The first 9 rows are patterns. Each new row is the sum of 3 different patterns, raised or lowered, with some noise. Before adding, each is slid sideways (what falls off one end comes back at the other) and multiplied by a number that may be negative. Names go in the order of the patterns.
Some rows, each with the names of its patterns after it:
[-0.89  1.52  0.12  0.11  0.92 -0.64 -1.42  0.77 -0.58  0.99 -0.01  1.73
  1.39  1.12  1.04 -1.14  0.13 -0.71  0.26 -1.99 -0.14  0.98  1.65 -0.03
  0.51 -0.04  0.05 -0.53  1.34  1.46 -0.06]	K
[ 0.18 -1.39  0.03 -1.94  1.57 -1.03 -0.04 -0.20  0.96 -0.52  0.35  0.97
 -1.06  1.64  0.55  1.64 -0.45 -1.59 -1.16 -0.62  0.45  0.69  0.34  1.09
  0.09  0.01  1.02  0.74 -2.48 -1.52 -1.25]	N
[-1.07 -0.19 -0.69  0.35  0.22  2.78  0.61  0.43 -0.23 -0.42  0.19  1.04
 -0.97  1.89  0.07 -0.13 -0.58  0.38  1.81 -0.99  0.32  0.21  0.08 -0.16
 -1.00 -0.21 -0.55  3.07 -0.52  0.71 -1.06]	H
[ 0.10 -0.45 -0.75  1.02 -0.13  1.44  0.78 -0.96  0.51 -0.88 -0.60 -1.63
 -1.19  1.16 -0.04 -1.18  0.94 -0.30  0.39  1.26  1.57  0.57 -0.70 -0.89
  1.50  1.05 -0.36 -0.93 -0.49  0.47  1.30]	Q
[ 0.03 -1.11 -2.21  0.81  0.88  0.57 -0.23  1.01  1.39 -0.22 -0.47 -0.39
 -0.55  1.14 -0.37  2.09 -0.86 -0.28  0.34 -1.91  0.64 -0.27  0.87  2.25
 -0.12 -0.33 -1.06  1.51  0.75  0.79 -0.12]	F
[ 0.57 -1.05  0.84 -0.68 -0.45 -1.24  0.17  0.18 -0.60 -0.61  2.03  0.02
 -0.53  1.68  0.24 -0.60  1.07  1.50  0.54 -0.32 -0.21 -1.20 -0.41  1.10
 -0.03 -0.72 -1.75  0.52  1.51  0.07 -0.01]	U
[ 0.38  0.22  1.06  0.98  0.02  0.03 -0.92 -0.36  0.68  0.49  1.73  0.12
  0.96 -0.58  0.20  0.28 -0.02  0.37  0.57 -0.80 -0.32  1.80 -1.11  0.27
 -0.08  0.83  0.84  0.77  0.05  0.77  0.46]	X
[-0.11  0.56 -0.95 -0.89  0.18 -0.50 -0.84 -0.65  0.44  1.29  0.90  0.00
 -0.71 -0.32 -0.38  0.09  1.03 -1.89  0.06 -0.12 -0.67 -0.13  0.62 -0.61
 -0.68 -1.23  2.59 -0.63  0.49 -1.17 -1.02]	P
[-1.39 -0.79 -0.17  0.17 -0.70  0.64  0.63 -2.09 -1.29 -0.69  1.82  0.99
  0.31 -0.60  0.54 -0.12 -1.56 -1.27 -0.09  1.31 -0.84 -0.79 -0.51 -0.22
 -0.65 -0.49 -0.60  0.12  1.82  0.68 -0.34]	V

New rows, each followed by the names of its patterns:
[-1.22 -0.32 -0.81 -1.13 -0.72 -1.66 -0.42 -1.03 -0.88 -1.29 -0.39 -1.63
 -0.95 -2.58 -1.04 -0.75 -1.66 -2.11 -2.12  1.06 -1.00 -0.05 -3.36 -0.36
 -1.33  0.00 -1.00 -0.69 -0.39 -1.60 -1.79]	N H X
[-1.33 -1.33  1.00 -2.08 -2.29 -1.25  0.51 -1.48 -1.31 -2.69 -0.27 -0.02
  0.74  0.84 -0.14 -2.19  0.64 -1.23 -2.00 -0.40 -0.84 -0.59 -2.79 -0.17
 -1.22  0.29 -2.78 -0.86  0.52  0.12 -1.09]	K U V
[ 1.23  1.34  0.33 -0.10  0.56  1.81  0.45 -0.43  1.92  1.90 -1.62 -1.46
 -1.94 -0.16  0.55  0.30  0.04 -1.46 -0.54  3.10  1.17  0.17  0.96  0.55
 -2.08  0.77  0.13  0.25 -1.30  0.13 -2.83]	Q U P
[ 1.61  2.79  2.25  0.44  1.20  1.49  1.43  0.61  1.80  2.07  0.26  0.31
  2.74  1.28  2.26  2.12  0.91 -1.44  2.08  0.86  1.69  0.94  2.58  2.42
 -0.41  0.33  0.20  2.55  0.36  2.41 -1.52]	K Q V
[-0.47 -2.14 -1.50 -2.06 -1.50 -2.18 -1.83  1.61 -0.77  0.64 -0.50 -1.03
 -0.62 -2.06 -1.75  0.24 -1.11 -1.08 -1.92 -1.13 -0.83 -2.33  0.21 -0.03
 -2.99 -0.61 -1.69 -0.53 -1.62  0.15 -2.52]	H Q X
[ 2.90  2.33  2.07 -0.79  0.23 -0.48 -0.76  1.37  0.24  0.67  1.33  1.86
  2.85  0.69  1.41  0.20  0.54  1.04 -0.52  3.86  0.46  2.14  0.99 -2.47
  1.32 -0.78  2.06  3.54  1.38  1.24 -1.08]	N H F
[-3.56 -1.06  0.55  0.13 -4.12 -3.00 -1.11 -0.27 -0.88  0.18 -0.24 -0.24
 -1.06 -2.44 -2.05 -2.41 -1.43 -1.48  0.11 -1.22  1.50 -1.19 -1.05 -0.18
 -1.21 -1.82  0.19 -0.09 -0.61 -0.63 -1.20]	K U V
[-2.02 -1.44 -3.10  0.50  0.25 -1.38  0.91 -0.04  1.05 -3.56 -2.69 -1.79
 -2.07  0.87 -0.66  0.14 -1.46 -3.38 -0.68  1.05 -0.36 -4.61 -2.94 -3.21
 -0.19 -1.39 -0.45 -0.62 -0.79 -2.52 -2.54]	K N F
[ 2.06 -0.57  1.05  0.19  1.47 -0.65  0.22  1.78  2.89  1.16  1.70  0.04
  1.88  0.37  3.43  1.42  1.66  0.61  0.83  0.31  0.92  2.59  0.73  1.54
  0.29  1.19  1.57  0.38  2.23  2.70  3.02]	K X V
[-2.50 -2.76 -2.48 -1.79  0.31 -0.73 -0.90 -2.12  0.55 -0.27 -3.84  0.57
 -2.11 -1.86 -2.13 -2.87 -2.89 -2.09 -2.87 -1.86 -1.88 -0.75 -3.71 -1.58
 -1.73 -1.59 -1.05 -1.43 -2.53 -2.31 -2.26]	Q X P
[-1.03 -0.08 -2.61 -0.45  0.40  0.45  0.24  2.24  0.85  1.15  1.93 -0.31
  0.54  1.21  3.18  0.20  0.63 -1.28 -1.02  0.48  0.09  1.03  0.23 -0.22
  2.36  2.10  0.56 -1.78  0.93 -0.62  1.63]	N F U
[-1.89  1.06 -0.90 -0.55 -0.25 -0.52  0.13  1.50 -0.76 -1.06  1.16 -0.41
  0.75 -3.65 -0.19  1.80  0.41 -0.27  0.00 -1.56 -1.96 -1.65  2.02  2.12
 -2.19 -2.32  0.44 -0.03  0.25 -0.15 -1.13]	K Q X
[ 0.77 -0.26  5.02  2.49  1.68  3.29  2.36  0.96 -0.82  1.04  1.60  1.26
  1.57 -0.09  0.32  2.50 -1.36  0.71  0.64  1.58  2.29 -0.36  1.65  2.11
  1.40  1.58  1.42  1.16  0.75  0.93 -2.18]	K H U
[ 0.67  0.28 -0.58 -0.76 -0.12  0.13  0.20  0.59  1.08  0.63 -0.91  1.59
  1.17  0.59  0.58  0.85 -1.68  0.19 -0.09  1.67  0.11 -0.38  1.48  0.03
 -1.46 -0.29 -1.33 -0.52  0.71  2.54  0.31]	K H X
[-0.54  3.75  2.09  2.12 -0.09  0.32 -1.38 -0.11 -1.39 -0.49  1.39  0.18
  1.01  3.93  4.63  1.45 -0.07 -0.10  0.63  1.22 -1.21  2.79  1.51 -0.95
 -0.80  1.26  1.66 -0.68  2.74 -0.28 -1.08]	K N Q
[ 0.33 -0.54  2.32  2.07  1.62  0.71  1.68 -0.47  1.90  1.44  2.91  3.73
  1.29  0.43  0.38  1.89  0.26 -0.71  0.71  2.28  2.23  1.56  1.92  2.96
 -0.32  2.46  2.20  1.02  3.37  0.15  2.23]	N F U
[-1.14 -1.13  0.99 -1.86  0.44  0.59  1.56  0.30  0.59  1.95  0.43 -2.54
 -3.19 -2.17 -0.46 -0.42  0.19 -2.15 -0.90  0.07 -0.45 -0.31  0.72  0.17
 -0.88 -0.07 -0.81  0.60 -0.61  0.99 -0.38]	N H U
[-2.32 -1.92 -1.61 -0.55  0.63 -0.38 -2.49 -1.81 -1.07 -0.41  0.68  0.40
 -0.26 -3.40 -1.52 -0.23 -1.39 -2.05 -1.40 -0.29 -0.51 -1.11 -0.77 -0.99
 -0.68  0.58 -1.00 -1.26  0.48  1.28 -0.17]	U P V
[ 0.19 -0.28 -0.19  0.23  0.20  1.49  1.75 -0.21 -0.78 -0.68  0.59  0.98
 -3.13 -0.52  1.47 -0.31 -0.61  0.96 -0.85 -1.02 -1.61 -0.24 -0.01  0.86
  0.18 -0.26  0.14  0.47  1.07  0.18 -2.52]	K U P
[-0.28  2.04  0.53  1.23  0.53 -0.72  0.73  2.22  0.16  0.71  1.53  2.27
 -0.08 -0.09  1.35  2.96  0.94  0.11  1.47  0.36  1.11  1.49  1.63 -0.23
  0.06  1.79  1.08  0.89  3.17  0.05  1.24]	F X P
[ 0.29  1.19  2.04  0.10  2.75  2.90  0.43  0.47 -0.56  1.54  3.13  0.22
  2.49  0.08  0.00 -0.64 -1.96  1.85  2.05  0.37  1.69  0.76  1.03 -0.20
  1.45  0.45  1.73  2.23  1.67 -0.91 -2.03]	Q F V
[-0.43 -2.16 -2.22 -1.40 -1.56 -1.52 -3.10 -2.01 -1.39  0.77 -1.76 -1.04
 -1.19 -1.91 -2.74 -0.13 -0.07 -0.21 -3.34 -0.21 -1.89 -1.71 -0.24 -2.29
 -2.51 -0.30 -1.60 -0.59 -1.31  0.26  0.55]	K X P
